The rows come from 4 hidden closed curves, with some noise, and rows from the same curve form a group. Each curve winds through 8 dimensions. The rows are also pushed far along 4 directions, which tell nothing about the answers.
In the rows, 128 means zero.
Known rows, each followed by its group:
[109  95 150 133 114 120 117  86 116 163 130  97 100 124 110 114 133 167
  98 158] : J916
[ 83 101 158 152 154 132 152 146 142 181 123 143  97 125 124 104 142 122
 114 144] : J99
[138 147 130 127  97 149 118  88 124 126 172 124 139 118 132 151 129 159
 112 139] : J916
[140 165  90 115 198 139 124 160 125 148  84 169 132 121 142  83  57  69
 108 117] : J99
[125 137 123 152 159 127 167 188 151  96 123 136 140 134 128 117  98 103
 146 154] : J592
[146 142 108 137 109 134  87 105 123 127 116 151 122 108 135 150 122 103
 146 123] : J461
[140 110 104 104  79 121  90  97 102 128 115 117  95 144 152 103 136 108
 136 133] : J99
[161  94 127 142  92 129 140  87 111 138 110 101  93 126 119 126 122 161
 108 159] : J916
[160 148 113 118 111 131 133 146 107 117 112 130 125 137 151 101  75  83
 120 127] : J99
[124 116 137 138 137 139  92  90 132 155 145 140 144  98 115 174 161 148
 109 129] : J461
[119  96 191 156 114  94 181 150 141 125 127 131  91 120 115 126 111 150
 135 149] : J592
[145 136 115 117 110 159 104  91 101 173 114 108 121 115 136 120 156 127
  86 116] : J461
[ 95 145 153 119 151 136 116 141 144 140 158 154 140 114 111 137 149 117
 142 130] : J461
[126 109 161 149 142  99 166 141 120 150 109 127  95 144 123  91  70 139
 117 138] : J461
[111 107 149 140 179 110 183 159 146 135 128 136 102 142 129  89 101 155
 125 140] : J916
[112 148 125 125 158 122  96 114 152 107 144 139 131 109 113 143 139 152
 163 134] : J592
[128 150 110 119 141 148  88  85 150 121 165 165 144 105 143 154 154 151
 118 114] : J916
[128 114 120 126  99 124 159 133 124 115 112 116 138 145 100 149 111 130
 145 131] : J461
[127  98 103  97 115 144 105  93 112 148 122 109 108 122 137 114 166 136
 103 142] : J461
[116 131 150 141 149 122 113 117 151 121 124 116 111  86 126 116 161 156
 110 142] : J461
[156 120 115 145 113 130 148 128 108 135 107 108 131 145 140 123  78 126
 104 126] : J592
[150 154  73  81 114 162  88 105 101 137 143 145 128 140 182 110 130  94
 123 108] : J99
[136 125  92  89 117 143 109 105 110 141 125 145 123 133 132 131 121 109
 131 126] : J461
[122 141 107 132 204 134  75 137 154 131 124 168 158  97 135 142 147 105
 124 118] : J592
[184 143 108 113  94 125 181 165 106  95 114 132 131 162 175  98  63  93
 114 104] : J99
[106 160 139 160 183 129 151 187 162 111 136 155 153 115 112 130  93 102
 153 147] : J916
[128 104 187 166 102  91 174 116 132 131 127 113  90 134 109 123  91 180
 126 149] : J461
[163 153 143 143  63 107 160 121 119  85 139 102 135 162 127 144 107 158
 159  96] : J461
[140 140  98 116 154 148  54  86 102 177 132 148 121 127 158 117 121 107
 111 120] : J461
[ 96 137 133 140 219 148  51 118 148 176 127 152 119  72 142 127 175 123
 118 138] : J99
[126 135 128 118 169 120 147 140 131 141 122 148 100 128 132  91  90 128
 138 138] : J916
[152 135 119 115 105 144 129  77 112 143 137 112  99 130 136 132 155 175
 138 110] : J916
[132 150 135 111 133 106 149 143 139  87 132 136 157 134 134 129 103 143
 124  96] : J592
[188 143  98 122  83 141  88  73 104 123 125 140 115 120 173 142 128 132
 118  96] : J99
[114 143 138 124 167 134 152 142 145 138 119 139 127 108 109 126 138 140
 128 118] : J916
[114 135 123 102  82 137 111  93 123 121 151 119 140 130 108 157 160 144
 142 120] : J592
[135 151 146 150 155 127 145 142 146 118 147 162 158 104 121 157  79 130
 119 129] : J592
[157 145 105 125  64 112 143 114 117  78 102 100 122 145 116 126  88 129
 157 126] : J99
[ 89 116 166 130 212 123 107 157 139 179 106 132 122  87 127 100 164 117
  80 131] : J592
[121 133  96 136 121 160  76 120 145 125 161 156 162 117 160 156 180  98
 118 127] : J99
[147 190  94 132  91 147 101 111 135  78 157 133 173 124 123 178 111 125
 175 119] : J461
[154 144 128 111 118 138 165 110 115 134 132 119 100 133 127 116 110 157
 138 119] : J916
[ 84 114 155 124 145 111 118 126 144 136 148 125 146 120 125 123 138 150
  98 135] : J916
[156 125  98 144 158 126 144 134 133 113 125 146 128 137 146 110  69 126
 116 147] : J916
[ 71 128 157 129 233 118  97 158 156 170 134 173 117  92 123  91 124 105
 117 154] : J461
[ 68  88 160 141 176 113  97 153 150 157 146 142 115 113 133 108 151 110
 122 173] : J592
[137 149  89 131 231 163 136 190 135 165  89 174 151 108 139  99  99  53
  91 123] : J916
[153 153 108 129  86 146 142  99 100 145 120 120 118 148 129 110  84 125
 105 123] : J99
[101  99 133  93 147 121  87 113 124 166 122 156 122 106 145 107 148 103
  80 125] : J916
[127 133 131 135 110 146 100  89 128 146 147 142 149 104 108 181 155 144
 123 121] : J592
[134 136 139 152 100 139 156 147 139 112 128 129 143 116 124 153 143 113
 123 126] : J99
[120 121 148 111 107 115 153 122 111 136 113  85  95 140 117  95 130 157
 128 131] : J592
[142 106 117 118 131 113 134 123 134 111 117 154 117 125 144 115 107 130
 112 129] : J916
[113 142 134 116 148 120 155 169 149 101 148 162 161 135 132 126 106 104
 132 118] : J592
[135 150  81 129 137 185  52  74 107 195 135 160 123 112 161 128 150  91
  99 123] : J99
[100 133 165 166 211 118 146 176 171 130 145 171 174  99 102 153 111 131
 108 136] : J461
[165 138  90  66  93 143 120  96  76 158  86 114 101 144 151  93 123 106
 105  87] : J592
[160 136 103 120  92 144 123 103 106 130 141 138 102 148 156 116 109 118
 142 130] : J592
[158 159 141 181  91 116 165 122 145  61 140  88 142 122 122 168  92 190
 157 134] : J99
[121 185 112 138 194 142  89 137 160 113 138 166 160  86 126 137 109 112
 131 130] : J99

New rows. What belongs after each?
[ 94 126 160 145 171 129 101 125 152 147 180 151 161 111 111 161 156 148
 121 134] : J461
[116 161 100 136 182 143 112 145 149 105 135 125 164 114 146 140 133 138
 133 121] : J99
[153  86 145 109  76 118 131 110  91 155 116 110  73 143 171 102 152 126
 110 116] : J99
[131 126  99 101 118 108 143 130 104 124  78 115 126 160 133  92  55 110
 113 118] : J916
[134 131 114 133 128 134 144 129 129 127 132 147 141 147 120 135 125 127
 138 112] : J592
[138 105  94  96  93 127 114  91  77 178  74 105  88 167 148  85  99 115
 107 108] : J916
[139 169 113 136  77 131 123  99 138  78 136 122 148 126 110 172 114 151
 169 116] : J916
[115 115 139 122 121 118 106 108 121 138 109  97 116 119 112 112 153 141
 113 134] : J99
[140 159  99 113 155 139  97 118 128 129 137 172 132 121 152 118  86 105
 129 123] : J461
[116 130 158 133 163 105 187 206 132 124 101 132 120 136 123  74  64  86
 115 149] : J99
[ 96 110 161 153 154 129  85 126 151 147 166 139 156 109 115 167 193 136
 123 130] : J461
[107 122 136 146 129 146 103 114 149 143 163 157 132 111 149 148 183 131
 117 124] : J99
[ 78 115 145 121 168 121 106 132 141 149 146 137 147 115 130 116 139 133
  87 136] : J916
[118 116 133 122 102 130  60  64 114 148 124  93 113 103 116 134 193 153
 113 131] : J99
[ 80  94 191 185 164  99 192 185 151 156 111 115 104 135  99  86  94 129
 109 172] : J99
[131 127 107 121 141 130  99 104 139 111 153 142 143 124 160 139 145 154
 121 116] : J916
[143 145 141 132 112 141 112  88 137 124 142 127 128  85 127 150 165 165
 102 119] : J461
[140 167  85 117 123 164  73  81 132 122 165 159 139 113 163 156 156 135
 143 108] : J99
[128 106 135 102 136 140 125 112 111 176 105 121  98 111 137  94 172 127
  76 120] : J461
[144 108 125 136 136 123 139 131 122 132 122 117 100 134 172 117 130 150
 128 117] : J99
[131 173 102 106 164 159  98 129 118 163 125 157 141 114 139  96 101  77
  97 128] : J99
[132 108 120 144 164 144  79 108 106 193  99 114  94 112 162 105 143 120
 100 138] : J99
[165 136 101 150  67 136 104 107 111 104 126 113 120 136 149 145 108 112
 146 140] : J99
[137 137 112 104 137 143  32  61 120 152 125 149 121  75 132 169 160 127
 131 121] : J592
[ 42 107 171 133 208 134  80 127 160 198 147 150  90  82 119 110 204 140
 125 156] : J99
[153 160 113 119  78 155 135 104 107 124 131  98 136 130 129 140 130 132
 121 117] : J99
[103 159 124 135 126 127 112 123 166  72 167 124 147 115 128 161 154 161
 178 136] : J99
[ 99 104 123 135 141 141 112 150 142 144 134 148 137 126 147 121 167  92
 107 133] : J99
[ 93 107 179 166 134 124 148 158 152 144 120 130 123 100 103 134 164 116
 113 149] : J99
[166 114 117 155  78 129 160 118 103 124 107  87  94 158 160 125  93 153
 139 127] : J99
[112 166 133 123 100 135 109 109 157  71 199 125 153 119 137 164 164 164
 162 132] : J99
[164  77 119 130  95 125 149 112  96 152  80  88  84 142 138 110 131 138
 109 137] : J916
[127 140 114 146 107 139  84 118 136 117 128 130 146 109 119 147 151  98
 125 140] : J99
[106 102 160 176 112 122 143 133 134 154 120 110 100 128 116 118 124 134
 120 163] : J99
[131  81 111  93 150 129  93 109  81 211  59 131  80 121 136  94 101  80
  92 136] : J592
[110 137 127 131 116 117 118 130 151  78 144 110 155 124 119 140 150 147
 137 132] : J99
[104 168 154 185 192 133  87 134 178  98 166 127 172  71 119 171 147 166
 131 149] : J99
[126 118 139 129 138 119 170 170 127 128 106 110 123 145 134  87 127 116
 102 122] : J461
[123  87 143 126 131 111 123 103 118 157 100 112  90 113 104 101 115 142
  98 163] : J916
[107 135  87 126 124 168  31  71 127 145 174 135 169 114 125 178 188 122
 129 141] : J592
[174 138  94 117 121 157 152 113  98 141 105 113 117 137 139 121 115 133
 113 111] : J916
[151 102 117 121  95 111 102  98 106 131 110 129 106 127 149 135  95 124
 127 134] : J592
[140 119 132 138  72 125 117  74 126 120 145 120 115 135 113 165 169 173
 158 116] : J592
[184 180  96 138 121 156 181 137 132  81 140 124 164 131 128 151  82 148
 129 116] : J916
[161 169 112 140  82 137 187 118 138  75 137 123 145 142 112 161 103 168
 157 102] : J916
[174  92  87 115 117 148  95  96  96 168  90 143  97 120 161 114 136  90
  89 132] : J916
[ 81 124 164 109 182 110 110 128 159 131 142 142 117  90 115 125 172 161
 133 129] : J916
[100 120 124 126 147 137 108 122 149 117 149 113 142 107 127 127 172 146
 111 154] : J461
[128 121 163 152 120  92 183 149 145  86 116 113 140 135 109 141 112 172
 132 112] : J592
[120 117 128 119  90 108  58  55 124 106 153 108 114 112 121 167 144 177
 166 148] : J592
[110 101 138 148  93 115 137 142 132 116 118 101 102 139 127 124 139 124
 156 156] : J99
[ 98  96 104 126 181 142  45 103 119 191 123 132 129 124 140 113 172 111
  98 140] : J592
[ 91  97 150 136 186 110 148 156 135 155 115 108 112 137 141  87 134 152
 104 137] : J99
[125 130 103 134 202 133 138 176 122 156 101 136 156 145 148  81  68  87
  79 126] : J592
[130 135 137 149 144 120  98 107 134 124 123 113 123 104 130 133 131 158
 123 133] : J99
[ 85 102 151 133 179 109  80 112 135 161 136 116  92 113 131 108 155 155
 141 159] : J916
[114 202 129 137 178 132 168 183 169  54 162 133 199 116 114 138  92 142
 139 123] : J592
[121 124 129 108 137 135 123 114 111 167 117 141 125 123 108 134 115 117
 114 124] : J592
[ 70 144 170 139 114 103 111 128 179  50 193  97 180 107  98 180 179 192
 159 147] : J592
[112 161 144 140 119 123 185 154 158  70 167 109 176 139 112 139 113 170
 127 126] : J99
[127 132 145 144 141 134 131 127 132 162 111 155 106 109 126 114 118 112
 111 129] : J99
[168 129  90 101 118 133 136 115  94 125  94 107 133 141 143 109  77 122
  97 123] : J916
[150 118 114  76 155 145 145 121  83 202  84 135  69 135 146  62  99 102
  98 120] : J916
[119 144 138 108 127 133 104 107 132 129 121 123 133  89  99 159 160 139
 136 124] : J592
[133 133 110 131 140 133  98 106 113 145 129 122 102 142 147 111 110 136
 150 141] : J916
[101 155 158 170 165 148  73 115 172 134 171 161 148  60 127 179 189 142
 129 138] : J99
[107 133 139 105 165 113 124 154 126 136 110 133 110 122 131 101 107 106
 146 133] : J916
[ 98  96 136 143 144 124 100 147 137 151 125 143 120 130 140 101 140  88
 105 153] : J99
[123  83 147 122 117 104 127  95 115 154 100 104  81 116 103 101 113 148
 103 166] : J916
[106 111 139 137 152 114 151 139 135 126 127  98 119 139 141 113 136 169
 125 132] : J99
[ 81 119 149 114 128 116  85  90 142 141 137 134 126 102 109 137 167 150
 114 127] : J916
[138 127 109 137 111 128 126 150 126 123 104 139 137 139 132 107 102  71
 113 138] : J99
[108 102 151 123 149 123 140 152 125 160 109 110 109 128 131  84 167 121
  93 127] : J461
